The rows of a group lie close to one hidden flat surface of 13 dimensions, which may be shifted away from zero. Surfaces can cross.
In the rows, zero is written as 128.
Some rows, each with its group after it:
[169 119 103 111 115 135  91 100 123 158 146 116  81  75 212 123  93 137
 116 131]
K151
[100 144  79  84 180 109 191 130  75  63  95 155 164 166  71 131 134 170
 153  84]
K151
[168 135 138 129 135  92  97 122 122 166  87 116 167 175 137 147 129  57
 120  86]
K37
[118 120 101  80 104 115 120 104 120  88 135 129 147 140 123 154 106 123
 148  82]
K25
[159 125 142 141 132 144 146  96 123 134 115  78  65 142 109  75  68 139
 166 117]
K11
[ 74 117 175 162 141 164 157  72 127 124 112 169  93  83 141 100 143 116
 164 102]
K25
[125 125 131 130 106 120 109 138 105 148 128 113 136 129 120 157 140 125
 119  85]
K872
[135 106 176 103 112 214  98 148  48  98 156 153  72 101 139 169 135 150
 155 162]
K25
[129  74 134 115 108 139 110 106 106 134 117 158 103  97 197 141 179 138
 121  96]
K11
[124 123 134 139 110 169 146 147 147  69 201 155 136 160  81 152 119 174
 157 115]
K151
[177 112 112  76  99  98 105 152 189 129 132 126 193 155  98 115  98 107
 131 135]
K872
[ 78  75 137 127  88  97 185 116 201  59 129  86 112 130  85 106 151 173
 111  14]
K11
[114 141 108 122 101  86 149 154  97  84 130 123 196 146  62 107 150 150
 168 170]
K151
[113 144 167 129 150 159 130 117  98 110 131 159 124 143 106 165 104 130
 169 120]
K25
[147 113 114 161  98  62  97 180 121 147 115  61  83 123 123 139 153 115
 117 159]
K37
[154  97  74 139 162  83 190 123 133 175 186  50 145 105 114 172 106 140
 153  83]
K37
[139 109 114 112  86 177 144 137 100 109 198  56 136 122 134 154 174  93
  66 126]
K11
[ 89 119 121 112 114  98 133 119 124 108  85 102  96  98 127 103 136 131
 120 109]
K25
[128 102 165 128  64 120 128 121 173  66 117 107  91 114 138  66 158 131
 111 183]
K872
[124  87  88 147 108  65 159 105 171 118 144 167 166 135 136 115 161 176
 169  93]
K872
[144 103 161 124  83 188  94 158 132 121 175 111  93  82 127 113 122 130
 134 185]
K37
[153  83 114 140 142 119 155 117 118 167 113  80  61  99 130  82 108 171
 171 140]
K37
[133 120 113 179 103 138 158 126 145 126 176  95 151 158 125 119 191  81
  92 139]
K37
[126 118 142 111 102  84 114 118 148 148  92 123 197 139 109 109 119 131
 148  94]
K11
[115 125 170 128 107 132 130 152 130 109 133 101 124 128  74 150 123 130
 137 111]
K872
[143 122 121 145  97  96  99 144 104 120 106 112 107 172 144 138 165 132
 113 145]
K11
[ 92 187 190 129 129 170 119  81 163  97  99 172 137 151 141 112 104  95
  84 109]
K872
[104 138 134 170  78  93 147 142 119  99 144  86 154 134  75 100 160 140
 145 163]
K151
[125 154 159 100 129 154 113 117 111 125 107 121 139 122 128 119  98 113
 116 137]
K25
[114  43 144 112  85 133 136 122  89 112 133 110  94  82 112 129 162 148
 189  79]
K25
[150  86 115  91 131 112 114 136 107 134 103  89  66  99 155 153 121 137
 117  64]
K151
[105 189 114 158 117 105 159  88 115 107 143 111 192 146 116  84 115 137
 135 157]
K37
[100 144 141 177 153 137 155 144  94 153 147 138 147 114  82 132 148 119
 174 186]
K11
[103 124 125 132 111 161 154 156  96 119 137  90 118  92  90  97 185  89
  98 170]
K872
[117 128 137 129 151 155 128 145 145 144 135 148 112 102 116 128 119 110
 137 158]
K11
[139 108 137 134 107 138 130 119 155 126 147  79  92 129 137 141 122 114
  93  59]
K151
[194 120  72 116 136 130 104 151 161 195 159 114 139 114 116  89  70 105
 160 168]
K151
[166  88 161 120 112 149  92 139 109 144  80 171 142 178 118 103 164 102
 160 131]
K25
[110 132 137 115 151 134 120 126 135 147 103 146 103  91 133 134 117 114
 121 109]
K872
[132 126  92 102 126 110 128 138 119 139 185 105 149  50 147 156 100 139
 144 138]
K37
[134 116  79 140 130 110 143 171 129 122 198 103 130 126 113 183 141 143
 128 157]
K11
[138 106 103  97 156 130 136 132  83 144 130 162 135 101 123 149 125 154
 175 115]
K872
[115 139 133 173 112  95 133 126 130 120 140 111 140 138 118 133 145 120
 135 129]
K37
[117 155 150 178 121 127 114  97  69 135 100 131  62 101 172  80 127 158
 159 197]
K37
[183 104 181 144  34 136  34 118 139 141 137 171 138 135 186  99 139 119
 160 184]
K151
[170 132 137 105  41 145  52 133 133 109 143 134 134 126 162  80 110 140
 124 192]
K151
[136 121 135 118 109 198 180  51 105 114 184 101 170 127 165 102 138 121
 107  88]
K37
[157 113  52 131 149 111 155  94  70 130 141 192 179 176 174 121 179 154
 168 149]
K11
[105 143 160 135  94 140 123 107 131  94 108 133 140 149 136  93 146 131
 102 135]
K25
[111 115 137 185  93 119 156 116 156  96 142  94  97 167 111 115 161 139
 110  72]
K151
[128 119 124 126 103 107 122 128  83 129 114 116 128 124 119 121 140 151
 151 127]
K872
[149 117 106 104 178 118 158 123 132 103 138 168 118 139 142 170 126 136
 149 139]
K872
[101 148 113  34 137  99 100 139 102  54  48 184 132 155 129 138  98 202
 124  97]
K11
[114 144 150 166  83 153 123 124 126  91 148 175 150 152 112  84 163 136
 146 199]
K872
[120 106 143 145 125 183 136 132   5 148 153 156 179  74 126 131 224  47
 171 150]
K37
[129  99 131 147 158 143 128 182 180 128 137 158  97 145 139 173 191 102
  64 135]
K25
[163 120  80  76 157 119 123 139 145 153 143 131 156 104 141 140  88 115
 131 121]
K37
[139 104  87 111 130  96 166 159 104 125 129  95 153 121  73 107 155 126
 157 167]
K872
[ 95 161 164 158 119 136 137 104 125 122 138  95 121 120 125 139 121 105
 111 126]
K25
[126 154 145 169 143 155  99 146 117 138 191 165 107 123 158 209 126 129
 132 189]
K11
[125 119 113 133 135 176 175 110 121 156 163  82 148  75 120  71 149  77
 114 153]
K37
[118 130 127 140 128 119 153 146 191 111 152 124 157 148  67 122 113 119
 134  99]
K151
[ 88 151 107 100 100 105 160  52 171 111 109 137 200 104 157  60 118 139
  92  65]
K872
[158 103 122 140 115  99 117 132 160 141 140  97  99 136 147 144 113 145
 128 114]
K37
[ 87 165 165 119 134 145  99 138 224  70 114 233 150 181  70 126  75 112
 160 135]
K25
[139 142 168 122  97 157  80 169 163 115 148 152 149 167  83 159 111 104
 117 138]
K872
[122 169 130  99 114 142  85 146 114  92 104 135 113 149 130 126 113 112
  97 182]
K25
[101 132 118 143 103 118 131 165  82  99 143  93  99  80 111 124 164 137
 126 179]
K37
[ 88 163 150 130 125 148 133 110 101 116 144 179 193 108 120 121 123 155
 160 175]
K11
[102 133 103 121 131  69 143 121 136 135  98  93 140 103 127 113 122 145
 120 109]
K11
[103 106 139 136 111 116 128 176 175 101 200 121 100  61  97 178 107 170
 155 137]
K151
[113 100  67  60  98 113 119 149 150  74 120 141 118 103 155 105 159 151
  81 135]
K25
[131 106 103  97 114 103 124 150 153  97 155 133 136 138 125 186 131 154
 111  83]
K872
[111 130 123 132 189 165 173 112 105 160 126 141 121  71 116 105 126  92
 156 127]
K151
[134 159 127  63 159 132 135  63 153 124 144 174 217 112 170 155  55 128
 137  59]
K151
[128 141 117 147 117 137 116 108 145 142 119 141 120 121 159  68 140 104
 114 181]
K11
[119  85 107  65  49 130 101 118  92  66  84 116 117 138 139  77 180 122
 110 111]
K25
[146  91 162 133  93 118  95 172 163 126  97 140 142 163  76 104 161  85
 141 128]
K151
[140 132 133 124  87 110 106 103 178 134 108  95 133 135 143  76 103 113
 102 118]
K11
[ 72 152 110 141 153  81 153  78 120 120  84 109 103 118 121 129 113  86
 145  80]
K25

New rows, each followed by its group:
[149 108 153 157  75  91  61 118 121 155  99  98  95 154 120 134 119  65
 176 129]
K25
[147  71 177 129  79 141  99 123 147 128 144 133 108 123 146 163 148 136
 135  65]
K872
[130 118 158 111 140 153 102 120 236 140 141 188 123  94 140 122  75 105
 128  91]
K151
[112 164 109  89 134 103 147  66 120 137 107 119 189  93 143  81  69 145
 148 116]
K25
[113 151 151 154  88 136 109 104  88 124 162 126 144 109 168 139 129 162
 137 173]
K11
[161 103 188 199  93  61  76 125 118 194 111 106 139 166 141 188 135 128
 178 104]
K11
[130 109 116 158 110  58 129 136 117 179  98  46 127  86 126 101 156  80
 125 114]
K37
[117 148 122 133 153  84 101 143 170 143  89 143  99 131 132 137 102 112
 123 145]
K25
[141  99 109 109  94  90  96 122 183 139  72 140 143 150 152  71 159  86
 100 113]
K25
[142 124 151 137 130 204 179  28 163 134 112 136 150 185 164  35 141  89
  88  81]
K37
[ 90 168 137 163 135  80 174 113 134 140  96  49 132 105  55  64  80 137
 157 112]
K151
[123 151 158 108 124 134 116 140 139 127 100 105 148 133 110 107 113 108
  97 141]
K25
[ 97 120 184 179  83 136 149  90 148 140 147 111 153 105 110 100 146 117
 141  92]
K872
[103 169 147 131  91 108 111 117 176 119 149  93 132  69 143 100  70 165
 112 171]
K25
[ 77 126 134 116 137 111 104 131 149 145 127 176 161  83 195 203 183 104
  65 104]
K11
[109 131 122 174 173 123 188 127 133 193 188  71 146  62  88 151 106 103
 166 134]
K11
[107 118 163 108 120 118 128 117  38 124 101 127 172 131 120 175 159 158
 156  88]
K11
[125 100 170 103 124 146 131 119 125 157  94 130 173 118  99 104 132  98
 154  87]
K11
[116 159 141 127 134 126 115 126 125 122 100 136 133 146 117 119 109 124
 125 146]
K11
[120 164 148 139 134 119 136  87 132 116 145 162 194 146 145 155 121 106
 132 115]
K151
[156 112 135  89 118 128 111 127 101 162  99 116 151  96 136  88 107 147
 157 151]
K25
[158 108 127  58 110 149 126 124 121 102 137 124 137  94 136 109 104 138
 135 157]
K872
[135 106 136 141 106  95 141  76 132 118 116 113 111 130 186 134 152 137
 115  86]
K872
[158 112  67 188 131  48 121 162 152 146 153 127 103 161 146 160 157 144
 145 167]
K37
[140  68  84  90 179 111 136 177  97 123 113 205 100 127 103 181 153 174
 194 107]
K872
[131  94 208 144  83 175 139  94  95 116 129 104 110 108 126 103 162 112
 144 117]
K872
[128 123  64 167 156  31 158 116 155 137 105 134 129 160 136 127 143 149
 149  92]
K151
[152 134 112 160 139  98 117  84 126 141 132 128  70 138 217 151 106 165
 125 126]
K37
[144 131  66 111 163 130 171 123 138  93 169 145 128 173 131 151 108 185
 133 131]
K37
[117 120 121 106  85 105 116 113  94 114 111  83 131 120 109 107 119 116
 150 121]
K25
[118 104 147 104 100 162 157  88 114 115 141 126 194 131 126 109 155 122
 128  70]
K11
[162  93  78 119 128 112 141 101 162 131 120 104  92 143 166  93 131 121
 108  92]
K11
[117 130 182 153 111 166 120 110 108 119 125 146  99 129 135 129 148 112
 128 137]
K872
[105 123 105 130 131  81 170 106 173  80 120 154 131 119 132  92 136 162
 143 146]
K872
[157  87 123 111 162  80 118 147 169 187  74 111  86  75 125 110 110  89
 151 135]
K872
[181 124 112 130 118 106 147 100 116 124 163 117 171 159 146 133 127 122
 154 174]
K872
[140 145 167 110  79 120  70 161  91  92 150  95 109 118 125 185  89 160
 137 139]
K37
[171 129 115 109 101  84  91 119 139 124 163 123 130 137 175 185  83 168
 134 134]
K872
[128 160 165 163 116  96 124 131 157 134 121  98 151 162 126 135 120 141
  98 138]
K25
[114 157  89  87 178  92 126 146 130 128 100 146 143  94 120 138  91 119
 136 127]
K37
[ 84 149 168  91  95  71 117 145 164  80  82  80 141 100  83 124  93 137
 105  85]
K151
[102 170 146 178 112 150 150 129 110  80 163 149 149 163  81 112 142 137
 150 177]
K151
[167  69 130  99  98 119 113 106  88 135 132 139 154 145 162 156 140 167
 171  72]
K11
[ 96 164 125 137 133 118 127 138  87 108 114 145 142 135 118 131 142 148
 133 180]
K11
[138  89 102 160  86  98 112 108 159 156 169 121 117  92 184 127 150 129
 137 141]
K25
[144 129 192 114 103 156  65 175 126 135  79 115 108 161  87 126 125  80
 113 152]
K11
[144  90 145 102 164 172 172  65  96 111 106 153 106 156 137 126 108 155
 175  21]
K11
[151  90 110 133 121 118 176 138 117 124 139  45 111 163  89 121 148 145
 121  98]
K37
[104 119 149 154 136 123 138  92 153 139 121 143 120 124 133 133 131  96
 148  88]
K25
[ 98 105 147 131  82 113 101 122 181 112 138 118 115 114  84 128 103  85
 174  97]
K25
[126 144  77 114 160 100 143 136 139 109 111 144 136 159 125 134 138 111
 101 116]
K151
[100 117 111 121 155 129 131 154 111  86  99 164  80 152 121 159 173 124
 118 124]
K25
[120 122  89 120 166 123 117  79 112 136  81 201 114 158 160 128 142  57
 164 102]
K25
[172  99 115  77 124  93 107 149 142 163 114  80 160 139 106 153  96 112
 131  80]
K11
[ 94 158  65 140 188 145 173 125 128 103 132 179 110 130 134  98 148 127
 119 185]
K11
[131 179 134  73 159 157 124  94 136 136  90  97 132 115 155 102  68  76
  66 109]
K37
[100 145 128 149  76  98 106 169 110 139 109  92 135 112  67  87 143 141
 133 160]
K872
[117 129 184 126 129 187 147 103 107 132 129 120 122  87 165 114 147 137
  88 124]
K25
[133 141  89 121 109  92 120 122 135 118 146 113 135 118 180 132 131 161
  91 160]
K25
[148 149  97  95 158 123 108 151 153  98 124 145 101 183 137 183  94 130
  92 116]
K11
[ 96 147  99 116 124 119 156 107  69 117 128  96 128  97 145 138 147 147
 101  99]
K872
[ 92 136 140 113 141 127 128 136 151 129 124 132 123  81 123 139 106 137
 123 127]
K11
[139 110 179 183 139 138 148 141 113 196 115 109 130  86 121  79 159 141
 154 183]
K25
[100 169 178 131 111 121 122 128 147  85 145 127 161 130 105 168 108 117
 116 120]
K151
[ 45 166 150 167 143 146 149 131 107  71 133 166  85 112  48 126 112 130
 204 178]
K25
[121 102 126 158 147 101 145 143 142 168 109 104  99 102 112 133 167  83
 124 111]
K872
[133 127 207 160 145 142 112 155 212 175 157 119 117  89 125 167  85 126
 115 127]
K25
[109 119 103  90 130 131 155 121 136  84 104 185 156 110 108  56 141 154
 156 167]
K872
[117 129 126 157 118  68 148 106 143 119 104 133 149 159 117 117 141 148
 149 102]
K872
[164  69 121  91 101 106 131  52 115 133 103 150 143 124 213 109 151 148
 141  53]
K872
[134 139  95 117 111 112 125 147 121 119 142 109 150 132 137 123 144 135
 100 176]
K25
